The rows come from 5 hidden closed curves, with some noise, and rows from the same curve form a group. Each curve winds through 8 dimensions. The rows are also pushed far along 5 directions, which tell nothing about the answers.
Known rows, each followed by its group:
[-12  -8  12  -9 -23  -6  19  -1   7   9   5   1  22   3  -9  -9 -13 -31] => k_839
[  7 -25 -23  22  11  10   9   8   2 -24  -7 -14 -20   1 -24 -16 -30  -1] => k_839
[ 28 -15 -14 -15   2  -8   5 -18 -39 -39  16 -21 -11  -7   4  24  19   2] => k_152
[ -9  31 -24   8   8  32  10  10 -40  -3   5   6 -28  -3  -1   1  -2  20] => k_427
[ -5  -2  33 -20 -26 -26  -5  -6 -11  16   0  18  45 -18  44  29  28 -26] => k_839
[ 28 -28   2 -13  25  21 -31 -32   3 -14  10 -34   9  -8   0  -1  17  21] => k_427
[ 11   7 -18  -3 -24   3  19   5  -6 -12   8   6  -4   5  -2   7  -7 -15] => k_24
[ 11 -19   7 -13  -2   3 -18 -29  -2   7   2 -13  22  -1  -5  -3   9   5] => k_839
[  9   2  -3  -6   5  -4   7   4 -13 -22  -2 -13 -20  -9  -1  12 -10  10] => k_839
[-25  11  45   9  -9   0 -16  16  33  28 -12  14   6   2  18   7  -3 -13] => k_670
[ 26 -15   6 -12  -5   8  -4  -3 -13 -16   8 -14  -4   4  -2  -5   9   3] => k_152
[ -8  14 -34   6  -9  15  15   7   6  15 -23  25  15   5  -7 -24 -19  -4] => k_24
[ -6  11  11  13  10 -15 -10  22  -8   3   3  -2 -31   6 -11   3  14  14] => k_152
[ -1   2   4  -5  -1   5 -11  -5  -1   0  11  -3   6  -2   8   1   9  -5] => k_427
[  1  -7 -28 -29 -21 -13  28 -16 -11 -12  -1  17  33   4  14   5 -10 -45] => k_670
[ -6  11  11  18  -6  -3  -1  28  -6  11   5  12  -5 -16   9   1   7   7] => k_152
[ -6  17 -24   7   9  47  21  -9 -34 -18  -8  11 -16   6   2  -5   0   7] => k_839
[  0  -3  -2 -11  -3  22   3  -9  17  -2  -1   1   8  -4  15   1  11 -14] => k_152
[  8 -33  -3   9  31  -7   0   9  15 -31  -3 -31 -11  -3 -13   1 -26  -9] => k_670
[ 14  -1 -23  24  42  25 -19   7 -23 -39  25 -14 -62   3  -7 -13   9  34] => k_670
[-12   4  -3  17  21   2   3  28   8   9  18   4 -24  -3 -10 -20  -6   8] => k_670
[-11  21  19 -22 -21  27   6 -25  11  33  -1  20  16  -3  14   5  28   7] => k_152
[-10  -4  34   2   1  -9   2   9   3   7  14 -12  -3 -13   0  13 -11   1] => k_427
[  0  21   6  32   0  24  -9  25 -15   0  -5   1 -36   2  -5  -1  10  29] => k_427
[  0 -28  -7   9  16 -37   8  14  25 -14 -10 -22   7  -5 -27 -16 -37 -10] => k_152
[-27  10  16   2 -13 -24  11  18  34  13   3   5 -11  -8  -3   5 -11 -17] => k_839
[ -5  12 -25 -19   5  18  -3  -9 -20  13  14   9   2  -3  10   2  23  -2] => k_427
[-15  -9  -3   2  -1 -32 -12   7  11   2  -1 -14   9  -1  -4   5  -7 -22] => k_24
[  3   7 -26   3   2  36  26  -7  10 -12 -18   0 -25   9 -28 -17 -33  17] => k_24
[-29   6   8   3 -10 -22  -8   5  33  34 -19   8  23  -4   2  -3  -3 -15] => k_24
[  4  20  -6  -4  -7  27 -20   6 -12   4  12   9 -17   7  24   5  38   0] => k_670
[ 10 -37  40  13  -4 -23 -10   2  41  15 -10 -14  28  -6 -16   8 -25  -4] => k_24
[  3  20   5 -11 -11  24 -13   4  -8  14  25  26 -15   3  33   4  35   0] => k_670
[-22  31 -31  -1  -7  15  13   3   0   9  -4  15  -7  14 -12 -21  -2  -9] => k_670
[ -1  11 -16  10  -5   1 -12   7 -32 -22  -2  -1 -12  12   8   1  -1  -7] => k_670
[-17  26   1 -16 -36  -2   3  -3 -21  34  -4  27  33   5  18   4  29 -19] => k_152
[ 19  -5 -25  -6   8  20  15 -11 -26 -27  -9 -10 -16   7 -14  -7  -7  14] => k_152
[ -3  15 -30  -5   0  20   9  -3   5 -16  -4   4 -22  19  -7 -16 -20  -7] => k_670
[  8  -9 -13  12  18   5 -14  -5  -6   0 -11 -21  -8   2 -25  -9 -14  27] => k_427
[ 15 -36   6  -2   9 -14 -13  -7   4  -9   1  -6  20  -7   6   0 -11 -11] => k_24
[  2   1   7 -12   0  13 -17   1  15   2  13  -6  -3   0  17  -1  13  -8] => k_427
[-22   7   9  14 -19 -31   5  15  -8   8  -1  22   4  -8  12  13 -18 -17] => k_839
[ 11  -7   8   4   9  23  -2 -15   9  -8 -14 -13  -5  -6   1 -13   8  27] => k_670
[ -6  -5   7   4  -3 -34   2  28 -34 -30  39  -9 -27 -10  19  26  -2 -29] => k_24
[-14  11  27  21   6   6 -12  14  -3  14   9  -5 -26 -10  -5  11   7  22] => k_839
[-14  14 -13  -4  -7   2  21  11  -3  -7  -2   5   6  -9  12   3  -8 -21] => k_427
[  2 -14  14  -4  -8  -7   7  -9   3  21  -3  -3  12  -2 -20   0  -3  10] => k_427
[ -6  -4   0   9  32   8 -20  17  -1   0  12 -30 -20  -2 -16  -9 -17  14] => k_427
[ 19 -38  -5  18  37   8 -24 -13   3 -17  -9 -38 -13   4 -40 -12 -30  29] => k_24
[ 11  -5 -15 -11   3  19   3 -14 -21 -31   5 -17 -16  12   1   6  -6 -10] => k_152
[ -4   7  11   6  -7  11 -27   7   8  18   9   7   7  -6  18  -3  15  -1] => k_152
[  0 -10  32   6  18  26 -12  -1  11   8   1  -9 -11   0  -1   0   3  15] => k_152
[ -6   2  13  -8 -27  -6  11  -7  30  27 -18  27  15   3   8  -1   3  -7] => k_427
[ 16 -19   2   2  -2   4  -1  11  -6 -36   8 -13 -10   7   9 -11  -3 -22] => k_670
[ 18  -5  -7 -15   0   8 -17 -12 -14 -24   1  -6  -3   6  19   3   6  -4] => k_839
[  9 -13  -6  -6 -22  -8   9   0 -15  -8   5 -11  11   6 -15   4  -8 -20] => k_24
[ -6   9  -9   3  31  52   4  -6  36  18 -14   5 -27  -4 -13 -21  -2  36] => k_427
[ -8  20 -10   0  -8  25   3   8   6  10  -6   2 -13   9 -15 -20  -1   6] => k_839
[-27  11  12  16 -16   8   7  21  25  28  -9  17   2   6  -7 -21 -15 -15] => k_839
[  9 -31  13 -14 -13 -41  12   3  11  -5  17 -31  30  -6 -17   0 -27 -26] => k_24
[ -3  13   4   8 -19  12   5  23 -12 -17   5  14 -14   9  21 -12   9 -23] => k_670
[-29  15  23  15  -4  -6   6  12  23  12 -18   3  -1  -7   6   8  -3  -6] => k_670
[ 16 -11   2 -12   4   6 -17 -14   1 -17  -7  -9   4   2  16   1   0   0] => k_839
[ -7  -5  -2  -5 -14  12  21  -6  -4   0   4  -2  10   8 -17 -14 -14 -19] => k_839
[ -6 -28   9  -2  10 -21  -3   4   1  -9   4 -17   4  -8  -3  -1 -18 -18] => k_24
[-11  23  30  17   1  27 -22  18  13  37   0  -1 -14 -15   8   6  37  34] => k_152
[  7  -6 -22   1 -11 -23  -1  -7  -1 -10   0   6  15   3   3  11 -13 -16] => k_24
[ 20 -18 -36   9  19 -12  13  11 -29 -61  18 -24 -37  -4  -4  15 -24  -8] => k_24
[-18   5  43  -2 -30 -31   9  22  30  21  12   1  10 -12   6   7  -6 -20] => k_152
[ -3  -3  15   9   1  -5  -3  10  -5  -7  16   2 -15  -1   1   6  -5  -5] => k_427
[  3   1 -12   0  18   5   5  -7  15  -6 -19 -18 -21   8 -29 -12  -9  25] => k_152
[ -8  17  -7 -26 -29  -5  -3 -10 -24   5  16  18   9  -8  44  21  43 -24] => k_24
[-19   0  26  15   5   3  14  23  29  16 -12  13   0  -9   0  -8 -20  -3] => k_152
[  8  -2 -21  -4   3  17 -11  -4 -20   2  14   3  -2  10 -10 -13  14   0] => k_427
[ -6  11  17 -12 -16   8  -8 -17  -4  12  -3  10  16  -5  25  21  31  -6] => k_670
[-12   4  -2  19  -9  13   1   4 -16  10  -1   8   0  -1  -1   0   4  -1] => k_839
[ 27 -23  10  -6  18  -8 -42 -12  -5 -23  28 -33 -17 -17  29  33  42  12] => k_24
[  4  -5   5  10  17  15  -1   4  -5  10  -3  -9  -2 -11  -7  -6   5  27] => k_670
[  2 -32  38  -3  -4 -17  -7  -8  34   7  -6 -37  21  -9 -11   5 -12  -5] => k_839
[  2 -12 -18  22  16  -5  10   6   7 -20 -20  -3 -15   3 -22 -11 -37   8] => k_427

New rows. What belongs after each?
[-20  -5  27   7  17   9  23   5  38  28 -29   0  11 -11 -17  -6 -11  12] => k_152
[  0 -10   2 -11  -9 -23  -2 -12   3   9 -10 -11  30 -10   5  12   2  -6] => k_427
[-12   4  12 -17 -16  17   9 -12  34  24 -13  15  31  -8  22  -1  14 -19] => k_152
[ 10 -27 -25 -14  11 -29  19 -18  17 -12 -25 -14  26  -3 -24 -12 -21  -3] => k_152
[ 10   0   9   1  -3  25  -3  -1  -8 -10   4  15  -9   4  19 -15   9   3] => k_670
[  9  -2 -24   3  -7  12   5   2  19  -4  -5   6  -1  13 -15 -16 -18  -8] => k_24
[  4 -16 -35 -11 -19 -11  23 -24  -4 -13 -32  -4  29  13 -26 -11 -44 -21] => k_24
[  6  -7 -22   1  19  13  -8   6 -35 -24  13 -21 -26   1  -8 -12  -7   8] => k_24
[ 22 -22   5 -15  19   2 -42  -7 -29 -12  34 -37  -3  -5  11  13  20   4] => k_427
[  6 -21  13  11  25  17 -24   0   2   7   1  -3  -2 -10   3  -7   9  18] => k_24
[  7 -28   7  -8  14   7  11 -20  11 -19  -8 -22   6   5 -17  -5 -35  -6] => k_152
[ -3   8 -33  -4 -36   7  13 -13 -13   0  -2  39   4   0  21   1   8 -22] => k_839
[-17   2   9 -18 -26 -16  39   8  29  20 -14   1  26  -9 -20 -12 -23 -21] => k_839
[ -3   8 -20  -1   4   7  -2  -2  -3 -10   9  11 -19  -1  13   4   6  -4] => k_24
[ -3  13  -2 -12 -24  -7   1  10  -5  -3   8  -6  -5   8   0  -2   1 -19] => k_839
[ -6   0   5 -19 -14  15   9 -17   6  -1  -3   0  13   8  10   2  -7 -22] => k_152
[ -6  -4   9  -4 -14  -7   0  -3   5   8  -1  -9  20   2  -8  -8 -23 -11] => k_152
[ -2  -2  19 -14  -6   0   5  -7   4 -14  -2 -12   5   2  13   8  -7 -17] => k_839
[  2   1  14 -13 -10  20 -13 -12  -7  -4  12  -3  -1   7  23  14  18 -15] => k_152
[-30 -14  -2  14  16 -34  11  16  39  10 -19 -22   9  -7 -35 -12 -42 -14] => k_24
[ -8   3 -11   2   6  22  13   6  18 -10  -5  -5 -12   0  -2  -7 -10 -11] => k_152
[-16   0  14  -1 -27 -39  20  20  11  -2  14   5  -9 -15   6  22  -7 -30] => k_839
[ -4  16  -5 -10 -17  15  -5  -9 -23  25  -6  13  22   3   6  -2  30   3] => k_152
[-35  18  34  27  -2 -14   4  32  23  25  -7   8  -9 -11  -3   1 -31   3] => k_152
[  7 -25   5 -15   8 -11  -7  -3  -2  -6  23 -12   7  -3   2   3   0 -19] => k_427
[ 11 -10   1 -12 -29  -6  -4  -5   0   5   3  -1  22   5   3   6  11 -24] => k_24
[ 15 -39  14   0  29 -24 -31 -10  47 -19   1 -50  -6   1 -21  -5 -18   5] => k_152
[ -4   8  -4  10  -2  -2   2  12  -4  -9 -13   8 -16  -6   9   5 -15   4] => k_839
[ 10  -6  -5 -12   8  -3 -10 -23   7  10 -17   3  16  -5   6   3  28  18] => k_152
[-23  35 -20  -5  -2  42  41  -3   1   1 -25  18  -9  11 -13 -23 -26   3] => k_839
[ -2   3   6   0 -12  18  22   6  11  -4 -12  -2   3  -1  -2 -20   1  -6] => k_670
[ 25  -3 -23 -14   3  11 -23 -22 -23  -8  -3   3  -4  -4   7   1  18  26] => k_839
[ -9  -2  -4   2  -2   9   7 -17  -3  11  -9  14  19 -13  11   9  17  -1] => k_839
[ -6  10  -6   3  13  13  -7 -10  33  16 -19  15  -4  -3   0 -14   5  23] => k_152
[ 34 -18   0 -15   2  20 -26 -28 -38 -14   9  -5  16  -7  26  11  25  14] => k_427
[-28  34  -5  10  10  19  11   0  26  26 -31  24 -19   6 -12 -15  -8  29] => k_152
[ 17  -7   0 -13 -11  -1 -10 -10  -6 -21  24  -8  -4 -10  21  14  17  -8] => k_152
[-18  14 -19  -3 -19  -3  50  -1 -14 -10 -14  25  12  -4   3  -9 -20 -21] => k_670
[-12  21 -38   6  19  33   5 -14 -17  -6 -12   3 -24  20 -27 -20 -21  18] => k_152
[  0   1  12  16   2  10   7  29 -16 -25  18   6 -35   4   9  -7  -8  -9] => k_670
[-12  -6 -20   6 -24  -5  20 -12  10   3 -12  26  13  -4   8  -1 -14 -22] => k_839
[  4 -15 -31 -17 -10 -16  40 -17  -6  -8  -6   9  37 -11  -7   0 -23 -21] => k_24
[-10   9  13   5   3 -12 -20  10  10   1  21  -6 -29  -4  15  24  22  -2] => k_427
[ 16 -14  -9   4   8   1   1 -20 -12 -19  -2 -25 -16   4 -28   3 -15  24] => k_427
[-22  18 -16  23  22   3   4  20   2 -13  -1 -10 -48  22 -38 -18 -40   9] => k_152
[ 12 -12 -11   0  15  22  -5 -16  13  -6 -11 -31   2  -7 -19  -9  -9  23] => k_152
[  8 -24  -5 -16 -12 -24 -16  -6  -6 -12   2 -12  23   5  12  -3  -8 -32] => k_24
[  2 -19  21 -17   5   1  15 -30  24   9 -13  -9  21  -9 -12   1 -11  10] => k_152
[-21  12   2   5  -1   6   6   3  15  32 -24   1  17   1 -18 -13  -5   8] => k_152
[ -6   3 -23   4  20  32  19  -4   9   6 -28   1  -5 -13 -11 -20 -15  27] => k_24
[ -5   1  17  10   9  22 -21  -6 -16  12  -3  15  14  -9  32  11  34   5] => k_839
[ -4  12 -45  14  -1 -14  17  38 -35 -41  20 -11 -41  16 -26 -12 -25 -25] => k_152
[  7 -35  60  11  26   4 -31  -8  21   1   0 -32  10 -17  18  21  17  13] => k_839
[-13   6 -17  13  16   4   3   1  -5  -3 -17  -8  -6   2 -15  -3 -20   8] => k_152
[-11  24 -10  17  20  11   6  17   5   1 -13  -4 -45  11 -29 -12  -4  30] => k_152
[ 27 -35   4 -31   1 -15  -6 -43   4   8 -17 -11  47  -2  -9  -5  16  11] => k_152
[  2 -15  41  -8  -5 -34 -39  -3  10   7  17 -16   8   6  13  17  16 -11] => k_152
[ 39 -34   2 -19  -3  -1 -13 -10 -17 -36  18 -33   2   0   8   9  19 -12] => k_152
[ -3   1   3  -9 -27   1  12   4  21   3   4   9  -8  -1   1  -5  -5 -16] => k_839
[  3  13 -11   3  -5  14  -5   9   0 -17   7  11 -23   1  22   1   3  -7] => k_152
[  4  -6 -27  -3  -2 -14  13   2  -8 -10  -5   6  11   1 -11 -15  -9 -11] => k_152
[-12  -7  12  18  26   1 -13   5  25  17  -9  -4  -3   0 -18 -22 -24  23] => k_670
[-23   4 -18  19  16  14  24  15  51  34 -45   1  17  -3 -43 -43 -50  18] => k_24
[-11  -1   6 -12 -15  -9  -8  -9   1  37  -2  14  42 -13  13   4  31 -11] => k_24
[ 22 -16 -29   9  12   5 -21  -7 -45 -31   9 -26 -20   9 -20   4  -2  12] => k_24
[ -4   2   0  -9  -1  12  26   1   4   1  -1  -6  -5   1 -17  -4   4  -3] => k_152
[ -9   6   4  22  27 -16 -12  19  10 -28   3 -22 -58  11 -15   8 -24  13] => k_152
[  6 -11   1  -1  13  34  13 -11   6   0 -19 -13   9  -6 -15  -8   2  12] => k_670
[  3  -1  -4   1   4  31  -8 -24  -9   6   0  -1  -4   4 -13 -11   3  21] => k_839
[ 14  -4  -7  -2  -1  29  -1 -13   1 -11  -7  -8 -20   5  -7  -2  -5  14] => k_24
[-33  18  34  22  18  12 -19  27  41  66  -7   5  -9 -13 -12  -5  20  32] => k_427
[  9 -18 -10 -16  -7 -20  -4  -3   1 -11  15  -5  22   0  14  -4  15 -31] => k_670
[ -4 -27  40  -2   4 -34 -30  -2  10 -13  15 -23  20  -2  27  23   8 -36] => k_839
[ 14 -16  19 -15 -27  24  -1 -25  11  23  -1  12  25 -14  18   3  33   3] => k_839
[-17   6   4   3 -23  -6  18   0  25  15 -13  16   2 -14  10  10  -1  -9] => k_839
